The same things were measured in two ways. Each way mixes the same 8 hidden numbers, adds some noise and spreads widely along 6 directions of its own, which tell nothing about the thing.
Some things both ways: the first way, then the second way.
2 20 8 6 8 23 12 1 -16 -4 4 -10 -3 -8 3 -8 -19 -5 16 -23 16
5 -11 -6 1 1 -9 10 -6 5 -5 8 -7 -5 1 7 22 9 6 -8 17 18 -14 15 -2 16 20

-14 -15 -4 15 -17 31 -22 21 -19 31 -5 24 -19 -13 3 -23 0 21 3 -27 -13
-14 -7 21 -4 3 10 16 8 -27 7 -2 -9 0 6 2 13 20 3 -28 4 1 6 17 -19 5 27

-4 20 -6 22 -9 -1 27 -10 -17 -13 -9 -33 7 35 31 -26 -6 13 23 -10 4
-26 -15 7 2 11 -2 34 14 1 9 30 -12 1 17 -3 40 16 17 -21 7 15 -7 41 -28 15 36

-9 9 26 -6 3 42 10 3 -15 4 20 18 16 28 2 -12 23 9 19 -23 0
-12 -6 27 -14 -15 29 -3 -2 -3 -11 -23 13 0 -14 -6 -21 12 -25 1 -32 -21 0 12 15 -5 -6

-14 10 22 -9 6 23 16 0 -3 10 11 -12 10 22 23 -18 12 28 17 5 17
13 -4 19 11 -26 25 11 -5 6 -12 -16 10 1 -12 -5 9 -1 0 12 -1 12 1 -23 6 -28 0

6 5 -2 1 -9 7 8 6 -13 -7 2 -14 -10 11 18 -33 -13 -4 -7 -3 -7
-8 13 -41 15 1 -10 -1 11 -20 5 20 -1 -4 16 7 8 9 -4 -16 15 -2 24 -25 1 3 -8

-4 23 7 15 3 28 15 10 -26 -14 9 9 -15 -14 20 -12 -12 -13 4 -2 21
-6 -1 7 9 0 7 9 7 -15 17 7 4 -4 9 1 17 23 16 -14 11 7 8 -7 -12 3 19

-4 7 1 -1 0 18 -13 -5 -7 6 -3 -8 -6 7 7 -33 17 13 23 -25 -1
7 -7 14 11 -20 13 5 20 -13 3 -15 5 -6 -4 -2 5 -12 22 0 -14 7 7 -16 2 -21 10

9 7 -18 4 -1 5 -5 -4 -12 11 -8 -6 -15 -7 -2 -27 -3 5 18 -13 -7
-15 -8 12 -19 -13 -9 5 5 -2 -13 -5 -17 9 -5 9 -2 0 0 -21 -7 -5 -9 23 -8 8 9

11 2 9 19 -2 32 6 3 6 30 -8 21 16 21 6 -7 -14 2 5 13 12
-6 -2 -4 0 -18 13 -5 6 13 -10 1 -5 20 -4 9 3 -2 15 -1 -2 -8 -9 -25 -5 -15 -18

6 9 -5 -4 0 14 -3 4 -11 26 1 -23 -14 -24 8 -18 -32 -27 -23 13 -13
-4 7 -10 4 -25 23 -15 -3 18 -13 -15 16 3 -28 11 -13 6 -17 -4 -14 3 -3 -31 18 -2 -11

11 24 -5 -36 3 0 -6 -22 7 12 -2 -11 -9 -17 8 -38 -5 -19 -3 -8 -17
-7 12 6 18 -33 23 13 -5 7 -3 1 9 13 -8 -6 7 29 -3 2 -7 10 14 -36 -1 -13 -2

12 11 -2 19 3 21 20 -11 -20 5 -8 -32 11 25 1 -15 -11 -9 20 -26 -8
-6 -15 -7 1 -1 11 -7 0 26 -5 1 14 -3 -14 8 4 -9 -2 2 -8 7 -20 9 3 7 7

18 10 -3 9 1 18 12 -7 -1 16 -7 -5 13 10 -2 -13 -28 -12 5 -2 2
-8 -8 -6 -12 1 -24 -3 5 13 9 16 0 -10 17 3 5 3 4 10 -7 0 -7 35 14 35 10

-3 13 11 15 8 23 17 0 -20 -12 13 -25 19 24 8 -1 -13 -3 12 4 22
9 -13 -6 -19 12 9 -1 -11 -4 -23 -7 -17 -5 2 16 7 -2 -26 -6 16 -4 -17 22 23 7 -2

-19 6 6 -14 1 19 -6 -7 -11 -10 15 -7 16 31 10 -30 21 21 20 -13 -2
-9 4 39 6 -15 33 25 13 -23 16 -9 3 -9 18 -13 9 6 -24 7 -12 11 37 -2 10 -15 20

-21 6 9 11 9 16 1 10 -26 -20 12 -11 0 -2 19 -5 -8 6 5 -2 37
2 5 3 5 0 16 6 14 -39 1 -7 -1 -3 23 -14 4 -10 -30 11 -3 -1 41 -5 4 -10 -3

-1 3 -16 -25 -3 5 -16 -13 -2 16 -7 -4 -5 0 9 -44 6 8 6 -9 -18
-19 -1 42 -19 -21 11 14 8 -3 4 -9 -1 -2 9 -8 -3 9 -13 3 -24 -7 12 25 8 2 12

-2 14 6 -17 6 -2 -7 -13 8 4 3 -6 15 13 5 -20 8 8 9 5 7
-8 4 8 10 -39 14 0 29 -7 -3 -12 -1 9 -1 -9 -10 -24 0 14 -42 1 25 -25 13 -24 -11

6 6 8 -2 4 20 -6 -3 -7 11 2 0 7 5 2 -13 -3 -20 -6 -3 1
-15 -5 -5 3 -21 23 -23 24 13 -1 -12 15 11 -17 6 -18 -23 9 2 -34 -12 -1 -25 3 -15 -18

6 -3 -4 -2 -11 7 4 2 -11 26 -15 -15 -19 -2 16 -36 -14 -3 -15 -16 -20
-26 -3 -16 -2 10 -3 2 -7 -2 -7 18 11 8 3 -5 0 24 -15 -15 2 -17 2 18 -20 13 -6

-5 17 11 -21 2 8 3 -3 9 22 8 -30 -8 1 33 -37 -4 4 -12 36 -1
-6 2 10 1 -34 10 1 15 8 -5 -12 13 0 -17 -4 -3 10 14 -1 -26 -1 -1 -13 6 -5 0

-14 6 5 -22 -6 15 -7 -15 0 13 -3 10 20 16 12 -28 8 9 2 -20 -10
-20 -16 29 -14 -29 7 -1 36 30 13 -6 4 -5 -5 2 -1 -20 27 12 -52 4 -15 25 15 10 18

3 -4 -3 26 -11 26 1 1 -20 14 -13 4 9 12 -4 -8 -17 -6 10 -42 -9
6 -5 -47 1 -1 -1 -19 7 6 -24 3 -14 9 -13 22 2 -13 1 -10 2 1 -20 -16 14 7 -19

-6 -15 26 -12 -1 22 -11 17 5 44 -1 13 -5 -6 6 -14 -6 9 -26 -4 3
-1 -12 -20 8 11 -12 -14 5 -10 6 9 13 -2 10 -2 -2 -5 12 3 0 -13 2 5 -12 4 -6

-8 5 0 -2 2 -1 -3 -10 3 27 -16 5 4 -4 18 -11 -5 3 -6 11 14
20 -11 29 -1 -25 18 9 0 -5 -8 -21 -2 -7 5 -8 -1 -6 0 29 -22 -1 2 0 34 -23 -2

6 -1 -6 9 -1 13 13 2 -6 17 -5 -11 -3 22 6 -27 3 29 24 1 6
-3 -7 -9 -16 11 -28 7 -12 -14 -16 14 -21 10 17 5 12 8 -3 -15 30 -9 -6 26 -21 13 -1

Other things, the second way, with their names:
<271>: 8 -14 2 15 8 -8 5 -4 -12 12 10 14 -4 16 -14 13 12 14 16 5 4 7 12 -16 9 12
<61>: -7 9 2 -5 -6 -8 10 -10 -21 -8 5 -7 9 20 -10 4 8 -36 4 14 0 31 7 -11 9 -3
<208>: 8 -1 -21 10 2 -6 3 -4 -24 -10 5 6 -2 12 -18 1 19 -19 15 -11 -7 17 12 10 14 -9
<131>: 16 -3 9 -4 -11 -5 2 -3 -25 -2 -14 -9 -15 12 2 -5 3 -9 6 -4 -1 13 4 30 0 5
<39>: -16 -1 10 -14 -18 11 -1 0 19 -15 -1 -6 18 4 3 -6 -20 -18 12 -6 -10 2 -4 0 -16 -21
<211>: 13 -4 -39 24 2 -33 -13 13 -26 11 11 7 -13 15 -3 1 -6 23 3 -1 3 17 -9 2 11 2
<94>: -7 5 30 6 -5 16 17 -3 -23 14 -1 13 3 20 -24 11 22 -24 16 0 7 37 7 -18 8 15
<317>: -13 -12 25 -2 -3 10 0 -2 4 16 -1 10 6 4 2 3 6 10 -2 0 -2 -1 6 -20 1 15
<177>: -13 -10 -5 6 -11 6 6 15 2 -9 1 8 0 -8 -9 4 -6 -3 -3 -28 2 1 15 -2 -1 4
<65>: -4 -2 9 -3 4 2 10 12 -19 14 7 -20 -3 27 6 18 1 -10 0 5 16 18 14 7 21 22
<99>: -3 10 -37 23 -8 -2 -12 22 -9 6 13 13 10 7 -9 9 7 9 10 -8 6 21 -27 -11 18 -12
<9>: 2 -12 10 -2 -5 -16 4 0 8 11 2 2 -17 9 5 11 -5 5 7 4 18 -2 23 8 20 27
<264>: -3 -3 -9 6 10 -11 5 0 -12 10 21 5 -2 36 -15 8 10 -9 25 1 -8 21 17 2 13 -5
<282>: -14 -4 -2 -2 -1 -10 5 -9 10 5 16 6 2 9 -3 6 23 -9 4 -2 3 -1 23 -5 29 9
<345>: -20 -6 -12 14 -2 -10 -9 24 4 31 20 2 3 11 15 11 -11 37 -15 1 9 4 -13 -20 8 18
<270>: 11 -6 -5 14 12 -11 1 -4 -28 22 11 7 -10 29 -9 10 24 8 14 6 3 18 9 2 23 13
<188>: -9 2 18 -12 -5 21 6 10 -12 -5 -8 1 7 7 -8 8 6 -24 6 -7 2 14 13 -5 12 5
<332>: -4 7 -7 21 -30 13 7 5 -4 -1 1 -4 12 -4 1 4 12 5 -4 -11 12 15 -36 4 -12 -1
<190>: 16 -8 -30 19 0 12 -2 -8 -8 -15 3 -16 12 -9 14 14 7 2 -8 12 19 -11 -22 5 3 0
<351>: 0 8 -18 3 -19 -6 -11 11 -7 -10 -6 1 5 -6 3 -4 -7 -7 -2 -6 4 12 -17 5 8 -9
<100>: 2 -11 17 1 -9 23 13 -14 -6 -12 -12 -6 1 -7 1 3 12 -22 -3 -8 7 -2 9 13 -5 12
<330>: 10 -9 -9 15 -10 4 13 -7 -3 -17 3 -5 6 -3 0 17 -3 4 -4 16 12 -1 -14 -9 -19 1
<338>: 20 -6 4 7 -19 2 7 -1 -3 -11 -8 -9 -4 8 0 9 -17 -2 20 -1 14 6 -11 23 -16 -2
<357>: 0 -9 -17 -11 9 -18 -23 4 -14 -3 -1 -1 -2 11 9 -15 -12 3 -2 1 -24 0 8 3 8 -15
<292>: -4 -13 -1 9 0 -9 -13 38 -11 29 3 6 -5 20 -2 5 -36 30 14 -18 7 15 3 -9 8 13
<233>: -16 1 -8 13 -9 16 16 10 11 0 17 -8 7 7 9 23 -6 -5 -8 9 18 7 -16 -5 -13 7
<195>: -10 -5 -1 5 12 3 1 -4 -15 10 11 5 0 21 -2 3 -4 -15 0 15 -7 21 2 -14 -6 1
<159>: -19 -7 19 -29 -2 2 -11 -2 2 -3 -12 11 -10 -1 4 -23 1 -25 -5 -16 -29 -1 32 13 9 -4
<206>: -14 -13 12 10 -10 -13 3 18 13 23 11 14 -2 12 -9 11 -22 17 16 -15 19 10 18 -19 14 24

Some of these things the first way, each followed by its name:
-1 0 5 1 5 8 9 6 -19 0 4 -5 -5 8 7 -11 -1 4 -2 1 13 | <195>
-32 16 20 -3 -8 7 35 -1 -32 -24 8 -16 8 37 38 -19 21 30 16 -31 5 | <177>
-5 21 7 -13 10 -8 -13 -13 -3 14 0 -20 4 -20 -5 0 -10 -28 -14 -5 -4 | <190>
15 11 -14 30 1 5 15 -7 -19 5 -23 -22 -14 2 7 -21 -13 4 32 -29 10 | <330>
-26 14 -6 6 -12 1 23 -1 -36 -4 -5 -20 -12 -5 49 -23 -13 -4 -14 7 2 | <99>
8 10 -2 -12 5 10 -11 -10 -2 6 4 -1 3 9 -14 -26 15 3 21 -17 -10 | <131>
-1 17 29 -30 19 32 2 -9 1 -9 19 10 26 21 -21 -8 20 15 35 -51 13 | <206>
-20 1 12 -25 -3 10 -12 4 -7 30 2 27 -9 -27 10 -9 -3 -7 -26 -7 -4 | <270>
-5 7 3 -2 -5 -7 5 3 -13 12 -7 -12 -20 -9 16 -21 0 4 -7 -7 -6 | <211>
-2 12 4 -23 6 26 -7 -5 -14 -8 13 -5 -1 3 -4 -32 9 8 22 -38 -5 | <351>
-6 -7 0 38 -17 20 20 7 -20 35 -22 5 0 14 14 -6 -13 17 10 -24 -4 | <208>
-5 -6 15 -6 -2 39 10 18 -21 3 14 24 -2 14 5 -20 5 11 1 -20 2 | <159>
-21 5 -5 -17 -5 -10 6 -9 -27 15 -18 -6 -25 -23 29 -29 10 3 -8 -24 -8 | <271>
-3 2 2 -22 9 24 -3 1 -9 5 12 3 5 8 -9 -23 6 27 24 -28 5 | <61>
